Every row belongs to one group in each of 3 separate groupings. Each group adds its own fixed numbers to the row, and there is some noise. The rows also spread widely along 11 directions, which tell nothing about the answers.
Some rows, each with its group in each grouping after it:
[ -3 -18 -19 -10  30 -32   2 -10 -18   9 -29  35  -9  -8   8   7  16 -11
 -10  21  21 -29 -24  12 -11   3  -4 -50  32   5  16 -24]	k_119 k_543 k_505
[ 21   7 -23  -6   9 -54  -1  18   8 -25  -2 -19 -35  27  45  10 -54   7
 -22 -31   9  -1 -32   2 -14 -10 -27 -30  24  -8 -29   5]	k_970 k_692 k_505
[ 15 -36  11  10  15  -7 -26  42 -24  -7  17 -33  33  -4  24 -21 -14  -2
   5  19   1  39 -18  -6  33 -10 -11  14  16 -14   0  12]	k_810 k_543 k_850
[  1 -18   9 -31  -5 -19  25  -9  -5  34  -4 -37   3  14  32  27  -2  18
  -8 -11   7 -15 -25  27 -15   5  42 -33  29  -5  29   7]	k_119 k_100 k_465
[ 11   5  -2   7 -23   6  15  19  25 -11  15 -38  12  21  23 -22 -31  27
   2 -31  13  -2 -22 -26 -10  14  -2  -3 -18 -32  -5  25]	k_810 k_692 k_973
[-26   1 -14   5 -23   0  23  12  -6  10   0 -36  54  32 -11 -15 -26  10
  11  14  41  21 -11 -19  12 -16  -4 -10  -4 -19  -4 -21]	k_230 k_100 k_465
[ -4  26 -49   2  -4 -58  10   1  -9 -15  -9  -9 -17  47  -6   0 -39 -14
  25  -7  35   5  -3   6 -14 -16 -78 -39  16 -17 -41 -23]	k_230 k_692 k_973
[-14 -13 -22   1  21 -39   5  15 -10   4 -31 -23   6 -11  42   6 -33  11
 -27   3  29  -1 -36  -8 -14 -20   0 -43  29  -3  21  -3]	k_970 k_100 k_850
[ 21 -15   5   7  29  -8 -13  22 -10  -8 -22   0  27   3  11  -3 -26   5
 -13  -2   8   9 -28   5  16   9  -2 -10  31   7 -12  -8]	k_810 k_100 k_505
[ 27 -24   7  -5   0  26  10   4  -9   7 -20 -28  -5   5  -8   1 -24  20
 -13 -43   7  -9 -23   1 -31  12  22 -36  11  -4  12  15]	k_810 k_692 k_465
[-10 -20  -5  18  13  34   8  19 -14  -6  -5  19  12  -4 -24 -31 -12   2
 -11   6  15   8 -14 -50   0 -20  -6 -15 -12 -18 -11 -17]	k_810 k_100 k_505
[-15 -15 -17 -10 -16 -32  11  20 -11  -5  18 -45  15  40  10 -14 -20 -16
  -9  -2  30  11 -17   3   9 -23  12 -35  16 -31  12  11]	k_119 k_100 k_850
[  0 -22 -29  -5  34 -32  10  -4 -39  15 -47 -13 -18  10  -9  16 -43  -3
  -4  -6  23  10 -16   8 -22 -23 -41 -60  49  20  -6 -31]	k_810 k_692 k_505
[ 21  10   2 -13 -23 -11   4  -2  35   9  12  13   1  -7  45   0  29  14
  18 -14  15 -35 -34   0 -12  56  12   4  -4 -30  26  10]	k_230 k_692 k_465
[-20  34 -32   1 -24 -32  35 -12   9   2   2 -10  13  47  -2 -11  -7   7
  22   1  37 -25   5  -1 -14   2 -40 -35 -18 -30 -14 -14]	k_810 k_692 k_973
[-10   5   6 -37  -2 -30  30 -13 -10  24  25  -3   6  39  24  23   4  10
  17  10  -9  -8  -1  26  11 -13  -5 -11  10   2 -25 -22]	k_810 k_692 k_465
[  6  25  -9  40   0  37  13   2  13 -11 -38  13  37  -2 -18 -20 -38  42
  -2 -19  27  -8 -25 -45 -19  15 -13  -8 -30 -10 -34 -16]	k_230 k_692 k_465
[ -7 -37   7 -15  34  -1   0   8 -38   4   1  16  -6  -9   6  -3  -1  -3
 -22  22 -10  -1 -10  -5   6 -40  14 -30  11   7 -10  -7]	k_810 k_543 k_850
[-12 -12  30 -17 -18  10  37 -16 -24  55  15 -39  32  26   2  21  28  39
  38  25  -8   8  14  30   4  -3   4   3 -10  -8   7  -9]	k_119 k_692 k_505
[  2 -31  -7  -4  11 -30 -11  39 -17 -30  35 -10 -47   1  28 -21  -7 -13
 -38  10   9   3 -14 -25 -10 -44  -5 -36 -13 -39   3  27]	k_970 k_692 k_505
[ 16  11   0  23  12 -11   6   0 -16  -3 -36 -40   7   9  14  13 -50  44
  -7  -8   9   8  -9   1 -23 -11 -18 -20  -4   6 -30   7]	k_230 k_543 k_505
[  7 -20 -27   1   3 -32  -8  31 -24 -11   2 -52 -16  22   8  -2 -58 -14
   4 -15  25  46 -22 -17  -2 -34 -36 -23  33 -18 -13  -1]	k_230 k_100 k_465
[ 15  -4   2  22 -18  17  -2  24  -9 -21  -9 -27  45  31 -31 -33 -21   4
  -1 -17  29   3  -9   4   4   8   2 -18 -12 -27  -7  14]	k_230 k_692 k_850
[ -2   3 -15  -3 -48 -11   8  21  35   9  34 -45  15  15  50 -18 -18  12
  36 -10  25  20 -34 -41   1  22 -10  29  -7 -42  12   8]	k_230 k_543 k_465
[-17 -10 -14  -7  -6   9  29  -5  -3  -1  -4   9  -5  18 -15 -14  -9   2
 -22 -14  21 -26 -18 -16 -19 -13  23 -54  -8 -22   2  -3]	k_119 k_692 k_850
[ 13 -24  -8 -10  -4  -5  12  14 -23  -6 -27 -70  11  37  -3   4 -76  12
 -24 -42  18  14 -26  14 -18 -23  25 -46  31   9 -12  18]	k_230 k_543 k_850
[-18  -3 -32  12 -30 -20  15  23  20  -2   0 -58  18   9  36 -28 -35   4
  -1 -15  52   9 -33 -45 -14   7  -5 -24   0 -47  39  19]	k_810 k_100 k_850
[  0 -30  10 -10  25  -1   8  14 -44 -12   3 -20   1  26 -18  -8 -24   4
 -28   6  -4   0   3  10   1 -51  14 -43   3   6 -24   5]	k_810 k_543 k_973

New rows, each followed by its group in each grouping:
[ -4  26 -20   8  -2 -10  21  -7  11  -3 -16  24  19  28  -3  -9 -16  14
   8  -5  23 -20 -12 -13  -4  13 -29 -19  -6  -8 -32 -29]	k_810 k_692 k_505
[ -5  -8 -18   6 -23  14   8  14   5 -12   1   2  24  22 -22 -37  -7  -8
  11  -5  35  -7 -17 -23  -6   6  -3 -14 -11 -28  -1  -8]	k_230 k_543 k_973
[-14  -5  -4  12  25 -25  -7  13 -36 -12  13  22   5   0   7 -17  15  -9
   1  47   3   4   6 -11  16 -34 -31 -17 -10 -16 -23 -11]	k_810 k_543 k_850
[  4 -23 -10   4  25   5  -1   4 -25  15 -25  15   2 -15  -8  -3  -5   4
   7   8  17   5 -20 -12 -11  -1 -25 -27  21   3   4 -24]	k_810 k_692 k_465
[ 21  14   1  13  -6   3   0  10   6  -3   8 -15  -7   6  19   1 -23  28
  23 -18  -3  13 -14 -21 -10   8 -32  14 -14 -18 -33   3]	k_230 k_692 k_465
[ 46 -11  -6   7  -2  -5  -9   7   2  13 -38 -45   5  -2  19  13 -34  23
  21 -44  20  11 -37  18 -29  46 -18 -12  35  -1  14  10]	k_230 k_692 k_465
[  4 -26  15  10  11  38   3  14  -5  15 -26 -12  37 -28   7  -5 -18  34
 -17  -1  16   3 -35 -30  -8   1  36 -10   1  -2  17   1]	k_230 k_100 k_465
[-38 -12 -33 -13  13 -44  16  12  16  16  15  -3 -25 -34  83   1 -18  12
  -2  29  20   0 -42 -68  -7 -27 -21  -9   6 -17  18 -10]	k_810 k_543 k_973
[  2  17   2  -5 -40  23  40   1  36  -6   8 -29  25  42   6 -23 -16  27
  -7 -45  21 -35 -17 -12 -18  24  39 -16 -26 -33   4  19]	k_810 k_100 k_973
[ -4  22  -4  -3  -6 -17  22  -5  13  -2  16  15 -29  12  27  -4  15  11
  -2  -4   3 -32  -1 -18 -21   4  -8 -21 -26 -33  -5   5]	k_810 k_100 k_505
[ -3 -42   1  -4  18  -6  -5  27 -35  19  -3 -29  33   6   3  -4 -15  -6
  14  23  12  42 -13  -1  26 -20 -21  -1  36   2   5 -21]	k_810 k_100 k_505
[ 23 -25  26 -21  14  21  12   0 -14  25  -3 -12   0   3  16  22 -14  30
   0 -22 -23   1 -20   9  -5   2  19  -7  17  16 -12  -2]	k_810 k_692 k_465
[ 10  -8 -26  46  16 -19  -8  20 -23 -12 -59 -66  30  -2  -9 -10 -60  21
 -22  -8  57  24 -29  -9 -25  -7 -17 -54  22 -18  21  12]	k_119 k_100 k_465
[ 12 -22  -1 -14 -47  16  12  21   8  -5  39 -36  13  47 -17 -36   5 -20
  14 -30  24  -1 -11  -3   0  18  14 -13  -7 -45  17  15]	k_810 k_692 k_465
[ -5 -14  -3 -40  25 -36  19  -6 -16  37 -12  -1  24  16  40  36 -24  11
  12   5  -8   5 -30  29  25  -7  -8 -12  57  36 -16 -35]	k_810 k_692 k_850
[  7  19  15 -12  33 -17  21 -19 -11  13 -34   2  17  12  34  43 -42  54
 -21  -1 -19 -18 -17  20  -2 -17  13 -14  14  44 -55 -18]	k_230 k_543 k_505
[ -4 -20 -12 -44  -2 -25  22  -6  12  23  -1   1 -15   6  41  12   1  -8
  -6 -24  13 -29 -37   5 -13  18  30 -35  38  -7  36  -2]	k_810 k_100 k_850
[ 18  -2  -1  23 -19   3  -3  28  -9 -11   0 -52  39  32 -15 -24 -25  13
  24  -6  29  20  -5   7   1   9 -28   0  -9 -30  -6  16]	k_230 k_692 k_973
[-17 -20  -9   2   9  20   8   0 -25  20   4  41   4  -5 -29 -22  28 -10
  40  28   8   7   3 -26   0  -9 -41  -1  -4 -11  -9 -41]	k_810 k_543 k_973
[ 14 -29   1 -26   2  18  19   7  -7   3   0 -13 -22  27  -4   2 -39   5
 -16 -44  -5  -2 -24  -8 -13 -10  17 -30  20   4 -16  -1]	k_810 k_692 k_505
[ -9 -24  -4 -15  -2   0   8  14  12  24  -3  -3  54  -5  32 -11 -10   5
  12   5  21   8 -47 -16  26  21  10   4  31   0  23 -18]	k_810 k_692 k_850
[-28 -36 -18 -32 -13   0  38  -1 -17  29  -5 -29   2  32 -12  -1 -17 -13
  -6 -11  31  -1 -16  -7 -12 -24  22 -51  27  -6  30 -20]	k_810 k_100 k_505
[ 21 -26  -1  17  51 -35 -27  15 -37   3 -49 -11  16 -32  23   7 -10  10
 -14  20  21   5 -25  24  -5   6 -26 -38  40   6  26   7]	k_810 k_692 k_850
[ -9 -18   9 -20   0  19  27  -2  10  41 -17  -6  71   4  21  10 -17  32
   9   0  14  -2 -41  -5  20  21  30   3  28  22  10 -32]	k_810 k_692 k_465
[-25 -26 -21 -11 -11 -34  11  18 -18   2  22 -40   1  18  18 -21  -9 -12
 -16  23  36   4 -14 -20  -2 -36   7 -39  -2 -32  25   8]	k_810 k_543 k_465
[ 15   4  -8  15 -32   9  -7  19  21  -4  18  -4  26  11   5 -35  12   0
  51  -4  22   5 -16 -17   2  39 -33  28 -13 -39   2   0]	k_230 k_543 k_973
[ -5 -26  -7 -19  16 -11   5   3 -26  19   7  14 -37  -6  15   6  10 -13
  16   3  -7   6  -6 -11 -11 -18 -23 -21  22 -10   3 -13]	k_810 k_100 k_850
[ 17   0  11   4 -10  -4   7   1   3  18  -4 -19  26  10  14  -6  26  20
  25   3  16 -14  -4  22  -9  40 -10  -6  -6 -25  24  10]	k_810 k_692 k_505
[ 11  -6 -18  33 -30  30  -1  11  -9 -14 -19  -7  21  21 -48 -48   6 -10
  26 -22  42  -4  -1  -4 -30  27 -23 -26 -12 -39  12  -1]	k_970 k_543 k_850
[ 29 -40  10  -8  41  -1 -11  24 -16   0 -26 -20   5 -15  27  11 -40  15
 -23 -22  -4   8 -42   6   0  -3  16 -19  49  18   5   9]	k_810 k_100 k_973
[  0 -21   0 -22  13 -20  16  -4 -22  27  -6 -28 -14   7  21  27 -15  13
  -5  -5   1   4 -21  13 -14 -17  15 -35  33   2  10  -4]	k_119 k_100 k_465
[-13 -16 -18 -28 -19 -10  27   1 -10  -1  17 -23 -29  37  -2  -5 -30  -8
 -18 -19  19 -11 -14 -17 -24 -36  24 -48   0 -17  -7   1]	k_230 k_543 k_465
[ 14 -19  -2  33 -17  27 -14  34 -25 -21  -1 -26  52  29 -62 -52  -3 -12
  10   5  43  20   0  -6   8   3 -15 -14 -19 -39   1   3]	k_230 k_692 k_465
[-11   5 -23  17 -16  14  30   2   3   5 -41 -43  59  35 -14 -17 -67  30
   3 -20  41  11 -24 -22  -8   2  -8 -22   9   4 -18 -23]	k_810 k_543 k_505
[-10  -3 -14 -37 -22 -34  33  -7 -15  16  30 -35 -36  58   7  14 -13 -14
  17 -19   7   0  10  14 -16 -28 -15 -35  14 -21 -14  -9]	k_810 k_100 k_465
[ 19 -15 -14   8 -44  48  19  -5   6  10 -38 -10  35  40 -61 -30  -4  -5
  32 -51  43 -15 -15  15 -33  54   0 -26  16 -13  19 -20]	k_970 k_543 k_505
[ -4 -17 -10   6   2 -20   1  17 -22   0   0 -25   7   9   5 -16  -2  -5
   0   9  25   4  -6  -1  -6 -10 -20 -34   0 -29  16  12]	k_810 k_692 k_850
[-13  21 -30   8 -15  -6  30   5  32  -2  -9  -5  22  32  19  -8 -62  26
   2 -24  24   5 -43 -47   4   2 -20  -6   7  -8 -39 -29]	k_119 k_692 k_505
[ 25  -5 -10 -11 -17   6  18   8  29  -6  -9 -33  -1  33  22  -2 -58  18
  -9 -65  10  -6 -44 -14 -16  26  13 -17  21  -4 -11   8]	k_810 k_692 k_505
[-54 -26 -23 -35  -9 -12  37  -1  -6  24  17  22   0   4   0 -16  20 -17
  -6  35  35 -24 -17 -33  -2 -35  11 -43  -8 -23  31 -25]	k_230 k_692 k_973
[  1 -26  33 -36  33  33  26 -16 -15  35  14  38 -44 -32  30  36  13  39
  -2  -2 -52 -20 -13 -16 -17 -25  21   1  -8  21 -24 -10]	k_230 k_692 k_973
[ 14 -24  -4   1  34  -1   3  15 -35   5 -43 -29  12  13  -6  18 -72  16
 -13 -17   4  35 -28   3   2 -30 -11 -25  47  32 -34 -24]	k_230 k_100 k_505
[-12 -15 -31  -3  -6  -2  15  14   1   2  -7 -21 -21   5   8  -6 -47  -2
  -1 -21  30  17 -35 -51 -22 -23 -12 -28  16 -19   1 -13]	k_230 k_100 k_465
[ 12   6   5 -20  15  13  32 -18  20  27 -27   4   7   1  41  35 -51  52
  -7 -42 -16 -13 -45 -13 -12  16  18  -7  26  35 -31 -20]	k_810 k_692 k_465
[  0   5 -38   6  -8 -41  -1   9   4  -6 -20  -2   9  15   5 -17 -10 -18
  12  -6  48 -11 -27   1 -11  21 -33 -38  19 -28  16  -7]	k_230 k_692 k_850
[-25  30 -48  16 -71   2  46  -6  10  -1  -6 -52  34  86 -58 -42 -24 -13
  36 -33  75  -5  13 -13 -30  14 -31 -45 -20 -55   2 -14]	k_810 k_100 k_465
[ 26 -10 -23  21  -5 -15 -20  18   9  -4 -30 -15  41   4   6 -20 -17  -4
  21 -10  43  11 -45   3   2  48 -18  -6  41 -14  19 -10]	k_119 k_543 k_465
[  2  -5  -1   4 -20   6  11  20  15  -1   2 -40  26   8  20 -14 -25  19
 -11 -15  29   2 -31 -26  -6   6  25  -7  -7 -27  16  15]	k_230 k_100 k_465
[-26  10 -23 -35 -28 -39  45 -15  14  20   0 -38  -3  41  29  15 -24   8
 -11 -19  37 -28 -21   1 -23 -10  26 -49   9 -16  16  -2]	k_230 k_100 k_465
[ 10  23 -31  21 -43  -2  18  10  42 -19   6 -43 -26  25  25 -22 -45  19
   6 -61  30  -8 -32 -48 -42  26 -18 -22 -21 -60   1  31]	k_119 k_692 k_850
[-10 -33   1 -14   4  13   7   7 -17  25  32  17 -33 -16   5  -1  30 -11
  23  15  -6  13 -14 -30  -6 -16 -11  -4   6 -25  11 -18]	k_119 k_100 k_465
[ 10  -7   2  22   3 -40 -23  36   4  -9  27 -37  15 -19  61 -14   5  16
  -5  35  18  17 -29 -20  12   2 -12   4 -11 -49  24  31]	k_119 k_692 k_465
[ 20 -18   1  -1   6 -14  -4  20  -2   7  -1 -28   4   2  32   1 -21  14
   6  -8   8  14 -25  -3   1  12 -16  -4  19  -9   7   7]	k_810 k_692 k_505
[ 23  -7 -21   3  33 -23 -10  11   3   0 -34   9  -5 -14  32  13 -43   5
   0 -24  11   8 -49 -13  -7  17 -22 -15  49  12 -12 -18]	k_810 k_100 k_465
[-18  -1 -16 -24 -13 -39  30  -5  16  10   2 -24   7  22  35   8 -10   7
 -28  -5  33 -32 -35   2 -12  -2  46 -49  13 -22  33   9]	k_119 k_100 k_465
[-24 -18 -15 -19 -15 -20  26  -6 -44  22  11 -20 -11  39 -35  -3  22 -17
  23  26  27   2  25  16 -14 -33 -33 -47  -7 -25  10 -18]	k_230 k_692 k_505
[ 20 -24   1 -20  -9   2   4  21  13 -19  29   2 -17  26   8 -16 -10 -10
 -20 -31  -1 -13 -34  -5   4   9  31 -20   8 -24  -3  12]	k_119 k_692 k_505
[ -7 -44  10 -14  -2  37  23   8  -3  40 -12 -28  16 -23  18   5 -23  34
   3  -6   9  13 -38 -36 -11  -3  23  -5  10   3  30  -7]	k_230 k_692 k_505
[ 14  -5  13   1   0   2   2  13 -13  -7   5  -2  31  37 -19 -10   5  -2
   0   1   4  -1  -4  24  18   6  10 -12   7 -14 -16  -6]	k_119 k_100 k_505
[ -2   7 -23 -19 -50 -38  23  27  20 -26  37 -66  41  90   5 -30 -46 -17
 -14 -30  45   2 -20   7  22  -4  18 -29   5 -37 -10  15]	k_810 k_692 k_465
[ 28   3  -3  23   4  14 -11  29  21 -39 -10  12  20   2  15 -28 -32  17
 -25 -33   7  -9 -38 -21  -2  20   7  -5  -7 -16 -24  13]	k_970 k_692 k_850
[-14  19 -33 -10  -6 -40  28 -15  14   9 -12 -14 -15  23  34  13 -34  18
   7 -15  20 -18 -26  -6 -26  -2 -16 -34  16  -8 -11  -9]	k_119 k_543 k_973
[ 29 -52  16   4  10  26 -20  45 -11 -11   4 -16  51   3 -14 -28 -21  -3
  -6 -10   7  25 -43   3  32  11  23   3  32  -6   7   5]	k_119 k_692 k_973
[-25 -20 -25 -17  -2  -8  18  14  30   7  -5  18  16 -25  38 -19 -10   4
 -21   6  41 -24 -60 -52  -3   5  25 -24   5 -17  38  -8]	k_230 k_692 k_973
[-11   1  18  20 -18  59  35  12   2   1  10 -31  44  31 -21 -19 -47  52
  -7 -14  -1  19 -12 -46   6 -25  19   6 -38 -13 -47  -5]	k_119 k_692 k_505
[ -2 -33 -13 -34  11 -14  15   2 -31  -5   6  11 -28  32 -20  -3 -17 -30
 -22 -13   7 -13 -13   7  -8 -36  15 -54  29   6 -16 -17]	k_810 k_543 k_465
[ 10  -1   2  38   3  -6 -15  27 -37 -30 -14 -14  50  28 -40 -39  14  -9
  -8  21  34   5  17  29   5  -8 -16 -31 -17 -34  -1  11]	k_970 k_100 k_850
[  6  -6 -12   4   5  10  15  23   9 -23  -3 -21  -8  23  13 -14 -71  15
 -31 -41   8  13 -31 -48  -7 -21   5 -21   4  -9 -34   2]	k_810 k_100 k_505
[ 13   0  -7   0 -38  -4  19   6   3 -10  24 -55 -27  47   2  -9 -26  10
   5 -38  10   2  -2  -3 -29  -2   0 -24 -12 -39 -11  24]	k_119 k_543 k_505
[-12  -4 -22 -10 -29   0  26  12  18  -3  27 -20  -8  31  12 -20 -33   0
   3 -27  24   2 -26 -46  -8  -6  -4 -18  -7 -31 -10  -6]	k_810 k_692 k_465
[-12 -32  16  -2 -17  21  20  11 -25  12  19 -32  20  23 -27 -20  20   8
  -6  18  18  -1   6   1  -2 -19  26 -31 -24 -34  24  12]	k_119 k_692 k_505
[ 27 -12  20 -10  -7  14  13  16  24   3  -5 -47  29   8  42   1 -39  42
 -14 -42  -1 -11 -41   1  -6  29  39  -1   8  -3  10  30]	k_810 k_692 k_973
[ 17 -24 -16 -29  -8 -45   0   7  -9   3  21 -24 -55  16  27   2  14 -27
   1 -19  21 -18 -15  20 -29   9  -7 -52  23 -34  38  22]	k_810 k_692 k_465
